The first 7 rows are patterns. Each new row is the sum of 2 different patterns, raised or lowered, with some noise. Before adding, each is slid sideways (what falls off one end comes back at the other) and multiplied by a number that may be negative. Names go in the order of the patterns.
Known rows, each followed by the names of its patterns:
[-0.69, 1.25, -0.02, -1.41, 0.02, -0.12, 2.13, 1.60, -0.18, -2.83, 0.54, 0.42, -0.82, 0.53, -2.59, 0.15, -0.29, 0.21, -1.53, 0.31, -0.57, 0.04, 0.82, -0.22, 1.21, 1.21, 0.93, -0.22, -1.26, -0.05, -0.58, 0.41, 0.14, -0.27, 0.04, -0.22, 1.90, -0.32, -2.83, -0.46, 0.16, -0.06, -1.94, -0.10, -2.83, -0.56, -0.10, -0.91]
k_312
[-0.25, -0.96, 0.34, -0.29, -0.29, -1.22, 1.44, -0.03, -1.01, -0.55, -0.25, -0.27, -0.13, 0.08, -2.06, 0.79, 1.61, -1.36, -0.63, -0.82, -0.70, 0.18, 0.49, 0.99, -0.30, -0.14, 0.12, -0.19, -0.37, -0.50, 0.66, -0.49, -1.36, -0.03, 2.12, -0.04, -1.34, -0.49, 0.58, -0.19, -0.96, -1.00, 0.11, 0.53, -0.38, 0.12, 0.93, 0.71]
k_390
[0.15, -0.18, 0.51, -0.03, -0.71, -0.15, -0.21, 1.05, -2.01, 0.32, -0.40, 2.83, -0.61, 0.34, 0.28, 2.48, 1.52, 0.68, -1.33, 0.61, 1.56, -0.10, -0.67, -1.02, -0.08, -0.16, -1.37, -1.15, -0.06, 0.79, -0.78, -0.35, -0.26, -0.58, -0.64, -0.29, -2.17, -1.60, -0.25, 0.06, 0.17, -1.07, -0.29, 0.63, 0.71, -1.02, -0.05, -0.62]
k_435
[1.08, 0.54, 0.22, -0.42, 1.07, -0.20, -1.56, -2.22, 0.22, 0.20, -0.27, -0.06, -1.19, 2.83, -0.18, -0.17, -0.12, 2.11, 0.48, 0.66, 1.77, 1.64, 2.83, -1.53, 0.63, -1.18, 1.68, -0.27, -1.59, -1.14, -1.10, -1.63, 0.07, 0.07, -0.07, -0.77, 1.53, 2.68, -0.51, -1.17, -0.14, -0.61, -0.17, 0.62, -0.42, -0.17, 1.92, 0.21]
k_398
[0.44, -0.26, -0.88, -2.83, -0.94, 0.85, 0.32, -0.80, -0.33, -0.96, 0.33, -0.87, -0.85, 0.05, 0.93, -0.08, -0.82, 0.72, -0.78, 0.31, -1.01, 1.30, 1.50, -0.61, 0.02, 1.58, -1.20, 0.73, 1.36, -0.68, -0.41, -1.64, 1.41, -0.59, 0.94, -0.51, 0.84, 0.27, 0.12, -1.29, 0.32, 0.18, -0.14, -1.14, 0.35, -0.11, 0.05, -1.47]
k_817
[0.00, -0.85, -0.94, -2.19, -0.14, 0.44, -0.75, -0.24, 0.21, -1.51, 0.42, 1.02, -0.33, 0.34, 0.61, -1.20, 2.14, -0.08, -0.59, 0.38, -0.24, -0.50, 2.14, -1.12, -0.19, 0.02, -0.39, 2.05, -1.68, -1.85, 0.44, -0.77, 0.76, -0.39, 0.14, -0.48, 0.86, -0.02, -0.30, -0.84, 0.59, 0.79, 1.68, -0.13, 0.31, 0.88, 0.40, 0.19]
k_751
[0.31, -0.37, -0.10, 0.89, -0.03, -0.39, -0.54, -2.83, 1.31, 2.36, -1.71, -0.34, -0.94, -0.70, 1.37, -0.30, 1.01, 0.02, 0.16, 1.15, -0.08, 0.20, 0.94, -0.69, 0.04, 0.96, -0.40, 2.83, 1.00, -0.27, -0.42, 1.60, 0.22, 0.36, 1.26, 0.16, 0.74, -0.64, 1.33, -0.25, -0.09, -2.54, 0.88, 2.16, -0.83, 1.63, 0.76, -0.32]
k_842

New rows, each followed by the names of its patterns:
[-0.72, -3.16, -0.22, -2.27, -1.91, -1.64, -1.44, -2.79, -0.85, -1.42, -0.47, -0.71, -1.58, -0.04, -0.18, -0.55, -1.52, -1.81, -1.49, -2.42, -0.79, 0.36, -1.33, -2.07, -1.68, 0.69, -1.63, -4.10, -2.15, -0.91, -1.05, -2.97, -1.22, -2.88, -1.10, -1.26, -2.44, -1.52, -0.33, -1.28, -3.13, -0.29, -1.20, 0.02, -0.16, -1.58, -3.65, -0.76]
k_312 k_390
[-0.23, 0.74, 1.02, -0.89, 0.99, 0.46, 0.90, -0.97, 2.09, -0.03, -2.98, -0.92, -1.17, 1.81, -1.47, 1.34, -3.09, 0.40, 1.72, 0.69, 0.95, 2.99, 0.60, -0.60, 0.68, 1.11, 1.51, 0.09, 0.88, -0.86, 1.23, 1.55, 0.12, 0.72, -1.34, 0.89, -1.03, 0.91, -1.44, 0.64, 0.06, 0.94, 0.68, 0.68, 2.78, 3.27, 1.51, 0.41]
k_312 k_398
[-2.15, -1.16, -3.94, -1.66, -4.74, -1.52, -1.93, -2.82, -3.17, -0.09, -1.07, -1.37, -1.88, -1.58, 0.94, 0.11, -1.75, -4.30, -2.09, -2.28, -4.47, -1.53, -3.55, -2.44, -2.31, -1.40, -4.45, -1.12, -1.37, -2.06, -0.65, -1.33, -1.83, 1.23, -0.99, -2.60, -2.36, -2.03, -2.77, 0.51, -2.78, -2.16, -1.73, -2.28, 1.83, -3.48, -5.85, -1.79]
k_312 k_751
[-0.22, 0.20, -0.67, -1.54, -0.78, -0.82, 0.32, -1.35, -0.15, -1.53, -0.18, -1.32, -1.90, -0.20, -1.68, -0.40, -0.20, -1.12, -4.05, 0.18, -0.82, 0.17, -3.97, -1.51, -2.12, 0.49, -1.97, -2.26, -0.83, 0.64, -0.31, -0.95, -0.72, 1.12, -0.15, -0.84, -1.56, 0.86, -0.84, -0.46, 0.19, 1.87, 0.11, 0.12, 0.17, -0.08, -0.74, -0.22]
k_435 k_817
[-3.22, 0.11, -1.15, -0.75, -1.15, -3.01, -1.90, -3.58, -1.64, -1.47, -2.88, -1.66, -1.49, -3.09, -0.87, -0.96, -2.53, -1.31, -3.37, -3.04, -0.11, -1.33, -3.13, -1.48, -2.10, -2.85, -0.72, -2.79, -1.28, -2.67, -1.66, -0.36, -0.47, -3.35, -3.02, -1.27, -2.50, -2.36, -1.35, -2.07, -0.97, -1.54, -2.43, -2.05, -1.04, -0.80, 1.55, -2.66]
k_751 k_842
[1.60, 0.34, -0.37, -0.73, -0.32, -0.19, 1.17, -0.04, 0.48, -0.32, 1.75, 2.33, 0.42, -0.24, -0.07, 0.13, 0.35, 1.63, -0.77, 0.67, 1.65, 2.33, 0.95, 1.21, 0.96, 1.76, 2.04, 0.87, -1.19, -0.58, 1.64, 0.68, 0.12, -0.02, -0.22, 2.32, -0.33, -0.12, 0.53, 2.38, 0.45, 0.87, 1.57, 1.46, 2.15, -0.58, -0.14, -1.16]
k_435 k_398
[0.75, 1.99, 1.94, 0.95, 0.90, 2.41, 2.80, 2.66, 3.99, 3.33, 1.26, 2.32, 2.42, 4.40, 2.75, 0.67, 0.73, 3.56, 2.79, 2.19, 2.97, 0.15, 2.68, 2.34, 1.40, 1.22, 2.03, 1.72, 2.36, 3.31, 1.57, 3.41, 4.24, 4.37, 2.13, 1.36, 2.55, 2.00, 3.56, 0.70, 2.14, 2.52, 2.27, 2.59, 1.92, -0.29, 0.95, 1.61]
k_312 k_398
[0.27, -0.31, -2.43, -0.63, -0.04, -1.61, -0.69, 0.67, -1.52, -1.39, -3.03, -2.05, -2.29, -1.22, -1.50, -1.00, -0.73, -1.40, 0.36, -1.94, -1.02, -1.43, -1.67, -1.74, -1.85, -1.91, -2.20, -0.92, -2.93, -2.20, -1.11, 0.18, -0.80, -1.59, -0.90, -1.85, -0.75, -3.07, -1.36, -1.16, -2.70, -2.64, 0.15, -1.51, -2.80, -2.69, -2.07, -0.56]
k_312 k_398
[-3.23, 0.27, -1.24, -2.73, -0.97, -0.48, -1.23, -1.69, -0.73, -0.64, 1.27, 0.29, -0.86, -2.97, 0.09, 1.20, -2.16, -1.52, -2.06, -0.27, -0.40, -0.05, -2.88, -0.25, -1.88, -0.68, -0.11, -1.67, 0.42, 0.29, -0.33, -0.46, -1.76, -1.35, -0.97, -1.79, -1.02, -0.76, -0.40, -1.71, 0.95, -1.12, -3.96, -1.32, -0.93, -0.39, -3.18, -0.57]
k_312 k_842
[1.14, -0.38, 2.36, -0.27, -0.49, -1.39, 0.78, 1.65, 0.54, 0.25, 1.10, 0.66, 0.37, 0.16, 0.58, -0.38, 1.10, 0.21, -0.19, -1.76, -0.09, 3.37, 0.30, -0.28, 0.10, -0.73, 1.75, -0.06, 1.54, -0.21, 0.54, 1.54, 0.81, 0.15, 0.54, -1.26, 0.58, 1.03, -0.56, 2.39, 1.06, 0.21, 0.53, 2.21, 2.02, 0.75, 1.12, 1.01]
k_751 k_842
[0.19, 2.03, -0.93, -2.14, 1.11, 0.72, 0.11, 1.72, -1.16, 0.10, 1.15, 0.24, -0.78, 0.72, -2.01, 0.92, 0.39, 0.67, 0.01, -0.94, 2.63, 3.31, -0.11, 0.84, -0.01, 0.81, 0.97, -1.15, -0.20, 0.49, 0.58, -0.29, -0.40, -0.64, -2.02, -0.63, -1.66, 0.64, -0.35, 0.95, -0.80, 1.17, 2.10, 2.67, 1.08, 1.23, 0.92, 0.54]
k_398 k_751
[-0.72, 0.59, 1.96, 2.00, 0.18, 1.38, 1.14, 1.64, 1.24, -0.52, 1.82, 0.78, 1.78, 0.65, 3.39, -0.61, -0.50, 2.19, -0.17, 0.52, 2.45, 1.27, 0.91, 1.55, 0.76, 2.81, 2.78, 1.91, 2.06, 0.91, 0.02, 2.34, 2.05, 0.79, 2.19, 0.31, 1.77, -0.09, 1.69, 1.14, 0.64, 2.03, 1.30, 1.52, 2.69, 2.04, 0.72, 1.20]
k_312 k_842
[2.26, 1.10, 1.47, 3.62, -1.58, 1.45, 0.97, 1.02, -0.16, -1.99, 0.97, -0.72, 0.37, 0.08, 1.24, 0.70, 0.09, 0.36, 2.45, 0.43, -0.50, -0.53, 0.42, 0.33, 0.98, -1.04, 0.77, 1.56, -0.05, -1.18, 0.02, 1.37, 0.42, 0.37, 0.04, -1.32, -0.62, -0.24, -0.13, 0.41, 1.12, -0.42, 1.62, 1.03, -0.25, 0.70, 1.02, 1.88]
k_398 k_817
[-1.37, -2.78, -1.69, -2.20, -3.20, -1.46, -0.80, -0.41, -1.92, 0.48, 1.42, -0.54, -3.01, -1.10, -0.78, -0.84, -0.42, -1.13, -1.15, 0.53, 0.73, -0.63, -1.77, 0.13, -0.92, 0.27, -0.64, -2.55, -3.32, -1.66, -0.74, -1.11, -1.09, -1.89, 1.61, -0.85, -1.66, -0.66, 1.72, -0.68, -2.12, 0.43, 1.36, 1.54, -2.65, -0.39, -1.34, 1.07]
k_390 k_398
[3.39, 0.84, -1.25, -0.31, 0.84, 0.71, 0.62, 0.90, 0.28, 0.53, 1.63, 0.95, -2.81, -0.35, -1.65, 0.69, 0.06, -0.49, -1.34, 0.22, -0.18, -0.39, -0.85, 1.28, 0.84, -1.30, -0.16, -0.34, -0.02, 2.78, 1.76, -3.90, 0.41, -0.09, -1.27, 1.94, -2.72, 0.98, -0.11, 0.58, -0.50, 0.45, -0.29, 1.01, 0.55, -0.04, 2.16, 1.12]
k_312 k_842
[-0.38, -1.64, -0.02, -0.73, -0.59, -0.14, -0.16, 0.22, 1.10, 1.28, 1.87, 0.58, 0.41, 0.80, -0.80, -0.03, 2.53, -0.10, -1.19, 0.64, 0.30, 0.09, 1.21, -2.18, 0.37, 0.59, -0.71, -0.07, 0.86, -1.38, 1.04, 0.53, 0.36, 1.20, -2.87, 1.69, 2.48, 0.01, 1.00, -0.56, 0.48, -0.05, 1.78, -1.17, -0.80, 1.21, 1.35, 0.02]
k_390 k_751
[0.96, 0.45, -0.68, 0.78, 1.22, -0.23, 0.17, -0.52, 2.50, -0.33, 1.66, 0.54, 1.49, 1.91, 1.83, 1.69, 1.79, 2.07, 0.47, 0.01, 2.31, 0.60, 0.04, 1.63, 1.47, 0.75, 0.77, 1.33, 0.87, 1.08, 1.21, -0.06, 1.12, -0.11, 1.11, 1.61, 1.18, -0.99, 1.06, 2.73, 2.53, 0.56, 0.85, 1.61, 1.64, 1.60, -1.03, 1.26]
k_390 k_398
[1.85, 1.15, -0.31, 2.36, -1.75, 3.77, 3.40, 0.63, 1.64, 0.88, -0.29, 3.25, 1.51, 2.47, 0.61, 2.08, 2.69, 1.55, 0.46, 2.95, 0.83, 0.85, -0.15, 0.32, 5.20, 2.84, 0.63, 0.96, 2.43, 2.17, 1.06, 1.95, 1.83, 3.14, 0.87, 2.21, 2.01, 0.80, -0.54, 1.59, 4.97, 2.16, 2.61, 2.50, 2.70, 0.86, 2.04, 2.73]
k_817 k_842
[3.35, 0.99, 0.86, 1.14, 2.14, 2.00, -2.26, 1.49, 3.64, 1.48, -1.69, 0.39, 1.54, -0.18, -1.01, -1.90, 2.82, 1.66, 2.05, 0.12, 2.49, 3.44, 2.22, 1.40, 3.10, 1.02, 0.99, 0.30, 3.42, 0.05, -1.82, 1.32, 2.00, 1.28, 1.73, 1.63, -1.13, 2.59, 3.06, -1.50, 0.63, -0.43, 0.31, 1.35, 2.17, 1.57, 1.27, 2.57]
k_390 k_398
[-1.54, 0.33, -0.79, -1.00, -0.97, 0.19, -1.66, 0.68, 0.65, -1.42, -0.15, -0.01, -0.25, -0.36, -0.01, -1.19, 3.02, -0.96, -0.28, 1.93, 1.26, 1.18, 0.48, -1.77, 2.09, -0.20, -1.98, -0.49, -1.90, 0.39, -0.81, -1.45, -1.70, 0.58, 0.55, -1.25, -1.30, 0.00, -0.13, 0.56, -0.87, -2.10, -1.08, -0.23, -0.06, -0.15, -2.08, -1.45]
k_435 k_751
[1.11, 0.84, -0.92, -0.02, 0.68, 0.63, 2.58, 1.58, -0.32, -2.96, 0.88, 0.73, -0.72, 0.87, -1.84, 0.73, -0.46, 0.76, -0.24, 0.59, -1.65, 0.30, 1.79, 0.25, 0.92, 1.44, 1.75, 0.74, -1.03, -0.12, -0.02, 0.54, -0.34, -0.46, 0.45, 0.76, 1.74, 0.14, -2.06, 0.56, -0.59, 0.20, -0.82, 0.58, -2.11, -0.07, 0.26, -0.70]
k_312 k_390
[-2.53, -1.81, -1.35, 0.00, -0.89, -0.60, 0.16, -0.79, 1.69, -1.04, -0.39, -0.70, 0.39, -0.64, 0.19, 1.76, 0.47, 2.03, -1.64, 1.04, -2.79, 0.83, 0.08, -1.36, -1.33, -1.22, -1.79, -0.52, 1.34, -1.35, -2.51, 1.94, 2.17, -0.34, -0.91, -0.78, -1.40, -1.24, 0.11, -0.76, -0.72, 1.29, -0.04, 0.85, -0.60, -0.10, 0.27, 0.34]
k_390 k_398
[1.27, 1.71, -0.79, 0.59, 1.26, 0.39, 0.48, -0.74, 1.73, -0.43, 0.99, 1.06, 3.37, -0.03, 0.42, 2.57, -0.69, -0.21, 0.80, 1.14, 1.23, 0.16, -0.86, 1.40, 0.95, 1.64, 2.87, -0.52, -1.94, 2.15, 1.48, 1.65, 1.41, -1.45, 2.35, -0.57, 0.86, -1.86, 0.05, 0.34, 0.15, -2.21, -0.01, 0.09, 0.79, 0.44, -3.09, -0.14]
k_435 k_842
[0.38, -0.24, -1.32, -1.63, 0.69, -0.73, -1.13, -4.17, -2.44, 0.32, 1.55, -1.63, -1.11, -0.76, -0.76, 0.48, -1.38, -0.30, 0.05, 0.40, -1.39, 0.53, -1.23, -0.94, -1.22, -0.36, -0.17, -1.79, -0.34, 1.54, -1.36, 0.26, 0.22, -1.23, -0.65, -1.80, 0.69, -2.27, 0.37, 0.94, 0.36, -0.40, -0.43, -0.34, -0.33, 1.36, -0.24, -1.36]
k_312 k_817
[0.15, -1.54, 0.47, 1.42, 0.45, -1.17, -0.19, 1.45, -0.98, 2.63, 0.15, -0.87, 1.09, 0.37, -2.25, 0.08, -0.83, -1.21, 0.08, -2.23, -2.97, -0.21, 2.33, -1.61, -0.75, -0.05, -0.41, 1.36, -0.31, -0.07, 1.27, 0.59, -2.14, 0.85, -1.49, -1.63, 0.08, -1.67, -1.25, -1.02, -0.73, 0.89, 0.04, 0.57, 1.33, -1.46, -1.71, 0.99]
k_312 k_842
[-4.46, -2.56, -2.84, -2.18, -1.42, -3.17, -2.61, -1.99, -2.28, -1.76, -2.60, -2.16, -1.27, -2.10, -1.44, 0.53, -2.33, 0.17, -0.60, -2.25, -2.61, 0.50, -2.21, -2.57, -0.76, -2.18, -1.91, -1.68, -2.69, -2.44, -1.91, -4.64, -1.07, 0.36, -4.54, 0.24, -1.41, -2.42, -1.64, -4.15, -0.89, 0.29, -2.64, -1.85, -3.18, -4.57, -1.09, 0.46]
k_751 k_842
[1.26, 1.10, 2.59, 4.79, 2.67, 1.76, -0.37, 2.08, 2.69, 1.90, 3.23, 0.15, 2.20, 1.88, 2.23, 0.87, 2.15, 2.09, 1.93, 2.09, 2.01, 4.39, 3.01, 2.11, 1.58, 1.54, 2.00, 1.13, 1.90, 2.42, 2.26, 2.07, 2.06, 4.14, 2.41, -0.02, 1.24, 2.58, 2.09, 0.57, 1.44, 0.91, 1.78, 1.65, 1.18, 1.60, 3.02, 2.15]
k_312 k_390
[1.16, -0.55, -0.07, -1.52, -0.99, -0.77, 1.31, -0.03, -0.80, 0.38, 1.27, 2.29, 1.20, 0.49, 1.35, 1.88, 0.42, -0.43, 0.55, 1.82, 0.82, 0.33, 0.83, 0.59, 2.52, 2.02, 0.77, -0.73, 0.92, 2.56, 0.10, -0.35, -0.65, 1.08, 0.74, 1.44, 1.07, 0.59, -0.09, 0.60, 1.05, 0.36, 0.50, -0.11, 2.13, -0.60, 1.04, -0.89]
k_390 k_435
[-3.17, -0.51, -3.44, -2.62, -2.33, -3.32, -1.69, -4.31, -4.00, -3.66, -5.16, -2.30, -2.73, -2.93, -3.17, -2.39, -3.55, -3.04, -3.73, -3.81, -2.54, -2.42, -3.48, -2.96, -2.27, -3.45, -2.99, -2.34, -2.37, -3.78, -4.82, -3.04, -2.80, -3.03, -4.98, -2.92, -4.19, -2.84, -3.64, -3.60, -3.19, -3.77, -5.05, -3.15, -2.35, -3.89, -2.21, -4.31]
k_398 k_751
[-0.76, -3.07, -1.19, -1.32, -0.22, -3.58, -1.01, -0.51, 0.41, 0.01, -0.89, -3.00, -0.89, -0.19, -2.60, -2.06, -2.76, -1.99, -1.73, -2.22, -2.98, -1.45, -0.06, -0.78, -1.83, -1.79, -1.70, -1.93, -0.84, -4.78, -2.69, -1.61, -1.32, -2.58, -2.65, -2.13, -1.93, -1.91, -3.94, -0.68, -2.31, -0.76, -2.68, -1.02, -0.58, -1.30, -0.98, -0.63]
k_435 k_398
[-1.61, -1.06, -1.11, -1.71, -1.57, -2.49, -1.78, -2.18, -0.95, -0.73, -1.65, -0.03, 1.70, -1.04, -2.24, -0.83, -1.29, 0.38, 0.58, -0.97, -2.33, 0.90, -0.34, -0.43, 0.04, -2.01, -0.82, -0.22, -0.71, -2.48, -2.06, -0.82, -0.43, -0.38, -0.97, -0.70, 1.96, -0.19, -0.92, -1.50, 0.77, -0.61, 0.03, 0.63, 0.35, 1.31, -1.75, 0.76]
k_312 k_398
[0.39, 0.01, 0.93, 1.02, 1.02, 0.74, 0.01, 0.20, 0.34, -0.15, 2.60, -0.02, -1.39, 1.71, 1.02, 0.52, 1.49, 0.19, 0.56, 0.14, 0.85, -0.02, 0.99, 0.54, 0.15, 0.15, 0.96, 0.44, 1.13, 0.29, -1.54, -0.16, 0.48, 2.18, -1.49, -0.54, 0.51, -0.74, 0.94, 0.01, 1.24, -0.60, 1.30, 0.60, 2.27, -0.46, -0.58, 1.64]
k_751 k_842
[0.33, 0.56, -3.64, 1.84, 2.01, -0.32, 1.89, -1.37, 1.65, 2.27, -0.59, 0.94, 0.11, 0.62, -0.19, 0.30, -2.67, 1.10, 2.31, -0.20, -0.61, -1.11, -2.04, 1.20, -0.34, -0.01, -0.16, 0.04, 1.02, 0.88, 1.18, 2.88, -0.19, -0.22, 1.55, 0.14, 2.02, 2.34, -0.35, -1.10, 1.61, 0.06, -0.20, 2.19, -1.73, 0.69, 0.29, 0.75]
k_751 k_842
[-1.28, -0.42, -1.73, -1.74, -0.53, -0.51, -1.03, -0.79, -3.45, -0.77, -1.13, 0.15, -1.47, -1.62, -1.00, -0.15, -0.15, -1.35, -1.02, -1.63, 1.19, -2.57, -2.07, -0.94, -2.24, -0.52, -2.33, -1.88, -2.09, -0.36, -0.40, -1.42, -1.42, -1.17, -0.74, 0.16, -1.17, -0.85, -1.88, -0.70, 0.79, -0.92, -1.90, -1.82, -1.36, -1.28, 0.98, -1.33]
k_312 k_751
[2.22, 1.87, -3.57, 1.91, 1.13, -1.15, 0.59, -2.95, -0.03, 0.55, 0.08, -1.92, -0.28, -3.37, 1.24, 3.01, -1.85, 0.92, 0.14, 0.11, 1.02, -1.58, 0.75, -0.60, 0.44, 1.12, -0.35, 0.19, 0.72, 1.00, -0.44, -1.81, -0.84, 2.91, 0.89, -2.22, -0.55, -1.36, -0.51, 0.04, 0.24, -0.69, 1.75, -0.84, -0.24, -0.32, -0.19, -0.48]
k_312 k_842
